The same things were measured in two ways. Each way mixes the same 11 hidden numbers, adds some noise and spreads widely along 6 directions of its own, which tell nothing about the thing.
Some things both ways: the first way, then the second way.
[-24.0  -9.8  29.8  -9.6  36.8 -14.0  22.4  16.3  -6.1   2.1  24.5  -5.7
 -12.1  -5.7  24.4 -31.5  26.3  -2.3   2.5  23.9 -15.3  36.7  -4.6   5.9
  -3.8 -11.0 -19.2 -22.4   3.4]
[ 21.7  21.1  -3.3  -5.3   7.1   4.3 -17.8  -4.3   4.5  -0.8 -25.8   9.2
  -6.3  19.7   7.8  38.2   3.5 -11.1]

[  4.0 -44.5   7.4   1.8 -34.2  -4.9 -10.0  -0.8 -26.5  -5.9   6.7  15.7
  26.2 -10.4 -20.9   4.4   2.4   4.2  -0.2 -30.3  30.9  29.3   8.9  14.0
 -14.7 -25.5 -13.4   5.5  -1.4]
[  3.9 -16.8   8.4  -7.2  -9.6  14.8  -9.9  -5.0  17.7  18.6   9.6  53.2
  25.1  36.3 -26.9 -13.0  -3.7 -64.9]

[  5.0  -6.2 -13.0  -6.9 -14.1 -10.4  -5.3 -11.8  -2.3   3.6 -19.2  -6.4
   5.9  11.9   5.0  17.5  21.2  13.8 -30.1  24.9  -6.3 -30.1   4.8   6.8
  15.9  24.0   2.7  17.3  12.3]
[ 38.5 -27.5   8.9   6.1  -3.5  -4.8  16.2  52.3  19.1  26.1 -20.8  17.9
   5.2  -5.6 -15.3  -3.3  30.8 -20.8]

[  9.5  10.8  15.1  32.6 -12.3   9.9   4.3 -40.3  11.0  -1.2  -3.2 -10.3
  -0.7  -0.7  14.5 -19.0 -19.8  40.4  -0.5  24.2   0.7  -4.9 -10.8  17.5
  19.8  39.1   1.3  38.6  -1.2]
[ 16.0   0.9 -12.8 -27.2   1.0  25.5 -11.2 -21.1  -0.4   4.1   0.0 -14.0
   5.2  -4.8  -9.3 -22.9  19.2  11.7]

[ 16.4  -0.4  -2.8  10.7 -10.1  -7.1 -29.6   2.7   9.8   5.1  -3.2   6.1
  16.0  -0.1 -22.9  15.8   3.1  11.0   8.2  -8.3  -8.0  -6.9 -16.2 -15.7
  23.3  30.3   4.1   8.5 -11.9]
[  0.6  -1.5  31.8 -20.5 -18.2   2.8  -7.0 -14.0 -17.4   5.6   4.8  42.4
 -11.1  16.4 -13.7 -53.6  -4.2  -0.3]

[  2.5 -19.1   7.9  -6.6 -20.1 -31.2  -4.0  18.1 -21.4  -6.9 -15.4 -10.0
  11.1   9.7 -38.0  21.1  13.3   0.9 -36.6   4.7  -6.8 -20.0  -9.1  -7.8
  19.3  12.2   9.8  16.0  -8.3]
[ 22.4  23.6   8.6 -32.5   9.0  30.2  10.0  -5.0   7.7   3.4 -33.9   8.3
  20.3  13.8 -15.1  -2.3  24.0   8.5]

[ -6.7 -21.5 -20.5 -17.9  -0.2  -2.0 -36.9  36.7   0.8  -9.9  14.5  39.3
  41.1  26.9  -8.3  10.2  34.3 -14.2 -31.9 -48.1 -19.9  32.8  25.6 -28.9
 -32.3 -22.0  -5.2 -16.3  12.9]
[  7.2 -25.4  -4.6   2.8  -7.8  -3.0   3.4   2.5   2.1 -15.3   9.5   2.0
  19.4  -2.6  -1.5  32.6  -0.4 -35.7]

[ 11.5  -0.2 -36.4 -25.5 -20.7  30.6 -13.3   8.1  -2.3  -1.3  12.6   3.6
   7.6  12.9  24.6  -4.4  -8.3 -17.0  24.2 -31.2   1.2  12.6  34.3   8.1
 -43.9 -54.6 -15.9  -5.1  14.3]
[ 51.9  11.6 -24.5   5.9  20.3  -6.5 -19.7  13.5  17.0  30.1 -28.3  -9.1
   5.4  21.9 -17.8  46.0  17.1   5.1]

[ 10.4  -2.5   6.1  -5.7 -15.6  13.0  -4.5  -3.1   4.2 -11.1  14.3  12.9
   6.7   9.7  -7.3   4.6  -8.3  14.6  15.1 -33.3  12.3   5.7  -5.6   9.2
  17.3  -5.7  13.0 -13.9   3.0]
[ 33.4  -3.9  -2.0 -29.9  -5.2 -16.8 -29.3  -1.5  27.8  27.3 -49.3  12.8
  -5.9   2.9  -3.7  -3.9  30.9 -20.6]

[ -7.3  40.0 -16.9  16.6  12.2  36.5  -3.9 -38.1  35.1  22.2  -3.3  -3.3
 -27.2  -6.0  34.8 -16.5 -19.0  -3.6  11.4  20.8 -12.9 -17.9  11.2  15.2
 -54.7 -10.7 -18.9  24.5  19.9]
[-30.4   8.7  -4.5  39.5  11.1  -8.1 -11.4 -11.5  -2.9  -6.7  50.0  -3.2
   7.3   0.7   2.8  -7.0 -26.9  -3.9]

[ -9.2   1.0  50.1 -46.8 -29.8  18.8  -1.4  11.0   1.3 -55.2  69.0  -0.1
  62.1  16.7 -37.0   4.4  19.0  27.4 -44.3 -20.5  -6.4  26.8  -4.6  11.1
  14.5 -18.0  17.9   0.7  32.9]
[-12.4  17.4 -19.6 -21.6  20.5 -32.8 -43.6  -1.7  11.7  26.4 -35.3  -2.5
   3.2  20.1  -2.7  33.0 -22.9  -3.0]

[ 34.6  19.0  -7.2 -10.5 -44.0  45.0 -12.2 -34.0  24.6   1.5  -0.5   8.9
  -0.9  -8.7   1.3  22.4 -36.8 -13.2  53.2 -25.4  29.1 -13.9  23.3  19.2
 -20.6 -19.2  28.9  11.8  10.0]
[ -8.4  -7.8  -5.2 -28.0  -8.9 -27.5 -17.4  -0.9  -4.1   4.6  11.8 -16.9
  -5.5  17.9 -38.3  33.0 -27.8  28.7]

[  7.9  39.0 -16.0 -10.3   8.2  -3.4  13.4 -22.0  10.0   1.8  -1.5 -10.9
   1.1  -3.5 -26.8  26.0 -38.3   1.2  16.5  -5.9   4.1 -23.1 -26.7  -6.9
  31.6  18.8  -9.6   2.3 -17.7]
[  5.7 -20.7  -0.4  30.1  -6.8 -18.5  14.6  10.0  13.8  -4.7   8.4 -17.2
 -24.2 -17.1  21.8  -8.0  27.4  17.1]

[ -5.8  20.1 -26.2 -27.2   1.1  13.0 -15.6   4.1  13.4  -8.9  11.2  23.7
  12.2  28.9  -1.5  -7.2 -13.6 -11.9 -18.6 -35.4  -2.2   6.1  18.4   0.7
 -18.9 -20.2  -8.2  -9.0  17.7]
[-21.9 -16.9 -17.3  11.1  12.0 -25.3 -19.8   9.9   9.1  12.1   6.9 -22.3
 -12.7 -21.8  29.2  14.2 -13.0  -2.6]

[ -2.6  29.9   0.0 -17.1  -7.3   1.3  16.0 -18.3   2.8  -4.0  -2.5 -27.3
 -21.4  -7.4 -13.6  -6.9 -32.8   2.9  -1.9  29.9  10.1 -34.4 -20.4  16.1
  30.2   7.7   8.0   4.5   4.7]
[-20.9   3.6 -15.2   5.2  12.1  -5.5  13.2  -3.6  15.6  10.9  -3.8 -11.5
 -10.1 -30.5  19.6  -0.4   6.9  26.9]

[  0.5   0.7  27.4  12.9 -11.5   1.2  22.9  -1.2 -10.9 -19.6   9.1 -28.5
  -7.5   1.0  11.3 -25.9  -5.9  14.1  -6.3  30.0  -8.7   5.8  -3.8  10.7
  18.7   7.9  17.8  21.6  -2.0]
[-22.7  10.4 -55.1 -32.8  26.1 -59.1   0.1  19.8  -0.6  26.8   0.0 -15.1
  -1.6  21.6 -28.9   3.2 -25.5   5.4]

[-10.6  19.4  -7.6   4.4  14.0  -1.7   7.6   3.9   1.8 -10.1  -2.5  -5.9
  10.6  14.3   4.5   1.1  -5.1   0.0 -31.5   3.5 -17.8  -6.0   7.1 -16.3
  -2.4   7.8   3.7   8.5   2.6]
[  6.8  13.9 -15.5 -29.8  15.6   5.5   1.1  29.0   0.9  14.0 -30.5 -18.0
  -8.9  33.4 -13.8  14.9  -6.8  28.8]

[-17.9  17.2  16.0  15.3  16.6  29.9   6.4 -19.2  20.5 -17.5  20.7   5.8
   7.2  -6.6  22.1 -20.6  -1.6  18.6  -7.3   1.4  -2.5  20.7   2.1  -4.8
 -18.8   4.3   8.6  -5.3  16.5]
[-15.8  13.0  -3.7 -20.7   2.1  33.6 -26.5 -27.2  -1.7  -4.8 -17.5 -19.1
   1.5  11.3   0.4  10.9  -4.3  27.8]

[ -0.3  -2.2 -15.0 -38.3   0.3   5.4  16.4  14.2 -14.6 -23.0   1.3 -22.6
  -8.1   7.8 -10.2   8.3 -17.4   4.1  25.2 -20.9  12.3  -6.0 -12.7  -1.8
  24.6 -14.5  -3.4 -38.3 -18.3]
[-39.1 -17.5  -9.3  20.1 -18.0  20.3  32.9 -22.9   8.2  14.8  16.5   6.7
 -16.9 -20.6  11.6 -26.9   9.1  46.4]

[  5.9  -4.0 -10.8 -41.0  -6.4  -4.2  -3.9  31.2 -12.5 -22.0  22.8   1.0
  23.5  17.8 -26.5  25.9   9.1   8.2   6.7 -38.8  -1.8   0.6 -14.2  -9.3
  37.8 -14.0  -0.6 -35.7  -7.9]
[-33.4  -3.0 -21.3 -14.4 -13.6   0.9 -10.9 -22.5  -6.0  10.0  16.3  -8.1
 -27.4  -0.1  -2.4  12.4 -26.7  31.3]

[ -0.1  -6.4  -8.1  -9.9  -5.5 -21.9  10.8   4.0 -22.6  12.5  -7.9   3.1
  -4.3  -8.0 -26.3  24.8   4.6 -13.7  -6.7  -7.9  13.7 -20.2  -8.4  15.2
  10.7 -16.7 -14.7  -7.5  -7.2]
[ -9.9  -7.5 -27.7  12.7  -1.7 -27.3  12.7  16.7  38.3  15.5   1.2 -17.5
 -22.8  10.3 -13.5  14.5  16.9   9.4]

[ -1.5  27.0 -16.2   8.8  12.3  20.3   9.5  11.7   7.8 -11.2   8.7  -4.3
  -5.9  23.1  42.9 -17.4  -4.5  -6.8  -7.4  -4.3 -23.4  -6.4  25.4  -1.1
 -12.9 -17.4  11.1   5.4   7.1]
[-28.6  -9.0 -39.0  39.4   9.4 -20.7  10.7  -3.0 -26.8  -6.3  24.8 -16.0
   0.6 -36.7  43.0  -3.5  -3.8  -5.6]

[ -4.9   5.5 -16.3   1.1   1.1  14.6   7.7 -10.2   3.8  -7.8   1.2  -6.4
  -7.9 -14.4  20.7 -27.1 -10.6   1.7  19.3  13.5   8.0  27.3  -4.6 -10.5
   3.5   5.4   6.5 -21.1   1.7]
[-33.1 -26.9   6.6 -31.6 -18.1  -0.3  -0.1   5.8 -21.5   4.8  30.1  33.9
  -5.5  26.0 -29.7 -17.5 -45.0 -24.2]

[ 24.2 -25.3  15.3   8.2 -50.6  -6.8 -10.5  -3.9 -18.1   0.0   0.7  15.0
  12.3   4.8 -24.7   9.0  -6.6   3.6  -2.1 -24.4  19.8   0.8   9.3  23.3
   9.2 -12.5  18.3  25.5   1.2]
[ -7.6  22.2 -11.1 -30.7  12.4  -7.2 -24.1 -12.8   1.5  14.1  -9.1  -7.5
  -2.0  -6.4  -2.6 -16.1  -3.4  10.0]

[  2.7  18.3 -37.0  -3.2  18.9  14.2   5.3 -10.5  12.4   4.8  -7.0 -10.2
 -14.0   9.4  20.9   4.8 -14.2   9.6  27.2  -5.8  -8.9  -1.0  -7.8 -16.5
   4.0   6.8 -13.2 -18.7  -9.1]
[  7.7  10.1  21.8   8.4   0.1  36.0 -32.2  -6.2 -19.5   5.5   2.0   4.1
 -18.2  -4.9  19.6 -25.8  -9.4  27.6]

[ -9.0 -20.5  28.4 -28.9   6.2 -15.3  17.8   0.3  -9.6  -2.5  20.5  23.5
  10.7  30.3  19.0 -10.2  18.5   0.9 -15.4 -16.5   5.1  23.6  26.6  35.5
  -1.4 -21.4 -20.6  -1.7  16.4]
[ 10.7   3.7  23.3 -11.7 -13.8  40.0  -2.4  14.8   7.8  20.7 -32.5   1.6
 -39.9  16.4  10.2 -12.2  17.3  46.1]

[ -9.6 -10.9  20.8  13.6   6.0 -13.6 -12.3  19.3  -0.7   7.1   0.0  24.5
   8.5   3.8  17.5 -17.8  27.3 -21.3 -38.6   7.4  -6.3   1.6  33.0  17.6
 -24.2 -10.4   3.5  23.7  17.6]
[-29.6 -29.3 -18.1  34.2  -5.1 -24.9   8.8  -5.3 -21.9 -20.7  31.4  16.3
  21.1 -17.5  33.6  19.5 -11.0 -70.3]

Other things, the second way, with their names:
q_708: [ -7.4 -29.1 -40.0 -15.7  -3.8  14.9  25.5 -12.2 -17.4 -11.2  27.3 -21.9
   4.1 -11.2 -10.4  49.1 -10.0   7.7]
q_27: [-40.7  18.3 -17.7  41.8  24.9  -7.4  22.0  -4.0   1.9   5.7  18.6 -14.9
  -8.0 -27.9  24.4  -6.4 -10.5  52.0]
q_868: [ 24.5 -13.9   5.5  13.6   0.8 -30.5 -25.3  16.8   3.1  17.5 -28.7  -3.8
   1.9   9.0  -3.1  18.0  15.8   2.1]
q_92: [ 40.2   2.6   9.7  -6.7   8.5   6.6  -1.1  26.6   2.1   4.6 -55.4  -2.9
  -0.2 -15.5  16.0  24.5  34.7   6.6]
q_495: [ 47.8  12.1  12.7  -1.3   0.5  -4.1  -3.7  22.1  21.9   9.7 -48.8  10.6
 -18.6  18.7   5.4 -12.0  48.6  -5.8]
q_520: [ -0.4   8.6  14.1   9.7  14.5  13.4 -42.1  10.7 -33.9  34.4 -16.7  14.1
 -10.6   1.4  15.4 -22.7 -28.1  29.5]
q_163: [ 22.3  -1.7  -2.3  -3.9 -14.0  -2.5   0.2 -12.8  -7.2   4.6 -32.2   3.7
 -17.5  18.1   2.0   6.5  29.9  22.0]
q_624: [-54.8   6.3  -1.6 -19.0   0.1  -5.2 -35.1 -20.4 -15.8   1.0  39.5  -0.1
  -8.8   9.9  -1.6 -37.8 -52.0   2.3]
q_655: [-55.9  -1.0 -27.8  12.1  15.3 -35.8  36.1  16.3   6.7  -4.1  48.4 -18.7
   3.3 -11.4 -10.1  -4.4 -34.3  24.5]
q_232: [ 20.0  20.5   9.3  -0.3  18.4   7.5 -49.5 -14.2  -8.7   0.9 -31.7 -38.7
  -5.8 -40.9  36.2  21.6  14.8  32.9]
q_141: [ -4.2  -7.0   2.6 -22.3  -2.3   0.9  20.8  35.9  18.5  26.8 -20.3  24.0
  -6.2  49.4 -38.5  -8.3  -8.6   7.6]
q_154: [-17.0 -19.6   4.1  30.1  -1.5 -15.3  12.5   1.9 -14.2 -19.9  16.9  23.8
  27.4 -18.9  24.0  25.9 -15.7 -45.0]
q_553: [ 13.7 -38.1  22.2  41.3  -9.8  10.3  -1.9  15.2   7.8  -2.4  11.8  15.7
  -0.2 -39.3  36.3   3.4  18.7 -39.7]
q_491: [-21.2 -20.9 -44.5  -3.7 -14.8  -2.5  22.9 -12.5   1.1 -10.8  20.6 -48.0
 -16.1 -24.9  -0.3  26.2  13.1  37.3]
q_171: [ 23.3 -38.0  -7.8  -7.8 -15.4 -19.1 -21.7   6.4   8.8   5.4 -10.6   8.5
  18.8   0.9 -14.8  31.1  19.0 -60.4]
q_508: [ 10.3   5.2  -5.3 -35.6   2.0 -11.1 -19.3  16.9  10.8  43.1 -22.2   7.2
 -26.5  24.9 -18.0 -22.4 -11.1  31.4]
q_666: [ 56.4  16.1  10.3 -28.3   1.0  14.9  -3.9  -1.3  -0.2   3.3 -27.6 -15.8
 -14.5   4.7 -12.2   4.0  32.2  47.0]
q_494: [ 13.7 -18.6  16.0   4.3 -20.3  18.3  -1.0 -20.7 -11.4  -1.8 -21.3  34.3
  17.0  23.6   7.7  -3.2  22.9 -31.2]
q_151: [  3.9 -13.0 -22.3  30.9  -7.9   2.5  40.5  -1.8  33.4   0.2  15.9 -19.0
  -6.2   6.7 -16.4   5.8  39.6  23.6]
q_207: [ 19.7  20.9  19.6 -17.5  17.8  -7.5 -11.5  22.9  12.9  -2.0 -19.0  25.3
  22.0  14.7 -12.4  14.5  -8.5 -38.7]
q_474: [ -6.5   2.6 -22.7   9.4   2.1 -29.6   3.9 -21.4  -4.1   0.9   8.2   6.0
   2.1 -14.1  17.6  -4.1   9.4  -4.8]
q_358: [ -6.9  19.1  -7.0 -23.6  24.0 -16.3 -40.1  19.2  -5.9  38.4 -17.1  -0.5
 -24.9  29.2  -3.9   0.5 -32.0  21.0]
q_326: [-14.3 -12.2 -23.2  22.7 -13.3   2.3  23.8 -20.5   5.6  14.3  27.9  -8.1
 -22.1  -6.6   0.7 -39.1  19.0  43.4]
q_355: [  9.1  -6.7  23.7   8.8   3.7 -21.5  -3.3  11.4  -9.5  -5.8 -22.9   6.3
  10.5 -47.3  25.3   8.8   8.8  -5.1]
q_142: [-40.3   3.5 -21.1  -0.4   3.6 -28.6  -9.7   7.7  12.8  12.6  29.4   4.4
  -8.7  28.3 -19.7 -27.5 -29.7 -10.4]
q_567: [ -9.9 -12.7   7.1 -37.9 -14.1 -11.3   1.1  -9.5  13.5  10.4  -6.5   8.2
  -8.5  14.2 -23.9  13.7  -9.7  19.0]
q_658: [ -0.5  -4.3   7.1   7.8 -15.2 -13.2  -6.3 -28.5 -13.4  -5.8   3.0  30.4
  -4.9   2.1  19.3 -23.0   8.4 -22.4]
q_181: [-30.8 -15.5 -14.5   8.3  -2.3   0.6  20.3 -12.4  -0.8 -14.9  32.3   0.5
  38.8  -2.6 -19.6  37.1 -23.2 -16.8]
q_646: [  1.1 -21.1  32.0  34.0 -26.6   8.5   3.9 -11.0 -13.0  -8.0   9.5  34.0
  -7.3  -3.9  21.8  -3.4   9.4  -8.9]
q_176: [-50.9 -26.0 -53.7 -12.8 -12.3 -30.9  39.8  11.5  31.7  26.5  21.3   0.9
 -16.0  32.6 -28.9  -7.4 -15.8   3.3]
q_947: [ 32.5  37.9 -17.9 -13.9  33.7 -11.2 -13.9  40.9  14.4  34.3 -56.6 -12.8
 -11.0  16.4  -4.8  17.2  12.0  30.8]
q_562: [ -0.3  37.0   6.1  -8.2   9.9   2.5 -40.7 -23.3  -1.5  14.3 -40.1 -22.1
 -29.3  21.8   1.8  18.0  -6.7  76.8]
q_877: [  2.1 -17.5 -35.7  14.7  -3.3  -1.7  37.4 -28.1  14.9   2.1   1.3   6.5
  30.7 -11.5  -8.0  24.2  29.0  -6.5]

Some of these things the first way, each followed by its name:
[-11.5 -30.4 -25.4   5.6   8.2  -9.8 -14.3  10.9  -4.3  13.4 -28.2  19.6
 -17.5  -8.1  26.3 -20.8  31.5 -20.1  -0.7   4.0   8.8  15.0  16.6  -0.1
 -21.4  -0.9  -2.0 -24.2  -0.6]	q_171
[-26.4  24.0 -21.8   2.1  37.3  32.8   4.7  13.0  14.4 -17.9  15.7   4.6
 -12.9  16.0  42.6 -34.3  -7.6  -1.5  -5.0 -21.1 -15.6  12.5  16.2  -9.2
 -35.4 -31.5  -6.7 -29.2  13.7]	q_176
[ -7.7   9.8   4.8 -19.7   7.3  -9.2  40.3 -12.6 -18.2 -11.6   9.3 -37.4
  -5.0 -10.2 -21.9  14.1 -11.0  16.6  13.1  14.1   3.0  -4.2 -33.2   6.0
  30.4   3.2 -22.3 -10.7 -21.5]	q_151
[-13.5   2.0  66.4 -24.2  -2.2  10.8  26.7  -0.4   2.1 -51.7  44.8 -44.9
  25.1   0.5  -9.1 -11.8  16.2  50.5 -15.8  34.2 -15.7   3.8 -26.2  10.8
  39.5  27.8   7.9   8.6   2.1]	q_877
[ -2.9  -6.0  15.2 -19.5  -4.3   4.6   1.8 -11.1  13.4   2.5   9.9  12.3
 -10.3  22.2  26.6 -25.0  13.0  -1.3  -3.9   7.0  -5.7  15.7  19.0  28.0
 -11.4  -3.7   1.3   4.9  23.1]	q_232
[ -8.4   6.6 -13.4  -9.4  10.1  -8.1  11.9   4.8  -1.7   1.9 -12.1 -11.6
 -18.6  -2.3  19.0 -10.9  10.0 -12.9  -9.0  33.0  -8.7  -6.1   1.7  -8.1
  11.7   8.2  17.7 -17.8   8.1]	q_92
[-18.4  -4.5   9.9 -32.2  20.0  -0.8  -2.4  21.8   5.2  -7.2  19.6   1.4
   1.1  -2.0  -5.8  -8.7  17.1 -15.4   7.8  -4.6 -12.2  25.7  -3.8  -6.4
 -13.0 -14.4 -13.2 -30.0   1.4]	q_562
[ 12.1 -20.3 -27.2   5.3 -19.7 -26.3 -37.2 -11.9  -6.8  37.4 -36.6  40.9
  11.1  -4.9 -12.8  22.4   0.4 -24.4 -16.0 -16.2  29.7 -24.2  20.9  14.8
 -11.9   0.1 -19.9  22.8   7.4]	q_553
[ -0.2  -5.3  33.3  -8.7 -20.1 -11.9   6.3 -18.1  -9.4  -7.3  14.8  -4.9
  16.4  -7.8  -6.1 -22.7  -9.3   7.8 -16.7  23.4  12.8  12.5   1.2  30.5
  11.3   7.1 -10.3  32.2  11.1]	q_358
[ -4.4 -10.4  15.5   9.9   2.2  -3.2   8.7 -11.2  -0.2  -2.4   4.9   4.2
  -4.3   4.2  -1.7 -14.0  -3.3  17.6   3.0  -5.0   0.7  21.8 -11.1   6.6
   3.0  10.6  -8.0   3.5  -8.7]	q_624
[  6.1  -5.7 -12.1   3.1  -6.6  -2.1 -14.5  -4.8  -0.2  -4.9 -18.1  -9.1
  14.4  -5.2   3.7   4.8  -3.6   8.2  -1.8  11.1   4.3 -11.9   4.6 -10.3
   9.5  26.4  -2.7  13.4  -8.4]	q_520
[  9.8  10.0  13.8  -9.8  -5.8  17.1  21.0  -7.3   3.9 -13.6  17.5   4.1
   3.1  22.6  26.5   0.6   1.6  11.9   4.1 -14.8   1.9  -3.0  18.2  27.6
  12.2 -10.9  14.7   2.2  10.9]	q_491
[ -3.7   1.9 -35.6  13.8  18.9   4.3 -23.6  27.3   5.0   3.9 -30.7  19.2
  -3.2  -8.3  -0.4  10.3  -5.6 -36.6  10.4 -35.2   9.0 -12.9  20.5 -26.6
 -28.4 -12.1   4.6 -18.6 -20.6]	q_494
[ 18.9  26.7  24.1   9.7 -30.4  33.9   2.6 -31.1  12.9  -3.1   7.3  -1.8
   7.3 -22.8   0.4  12.1 -37.4  -8.7  20.0   1.1  29.6 -20.1  22.1  17.4
 -12.9 -13.1  36.4  27.4  14.4]	q_154
[ 10.1 -12.8  -7.4  -4.0   4.5  -3.7 -29.5  16.5   5.9  19.8  -9.2  29.9
   7.4  -6.0  -2.3  22.2  11.6 -28.5  19.7 -31.3  11.4  -8.0  22.0  -1.9
 -21.8 -14.3  -9.2  -6.7  -6.1]	q_646
[  4.9 -13.6   5.5  24.4 -16.3 -20.5 -15.9   5.6 -14.2   7.4  -1.5  15.6
  25.0  -4.7 -38.7  35.6  12.9   8.3 -29.1 -22.6   3.0 -14.8  -7.1  -2.4
   1.6   1.6  -9.6  22.4  -7.4]	q_142
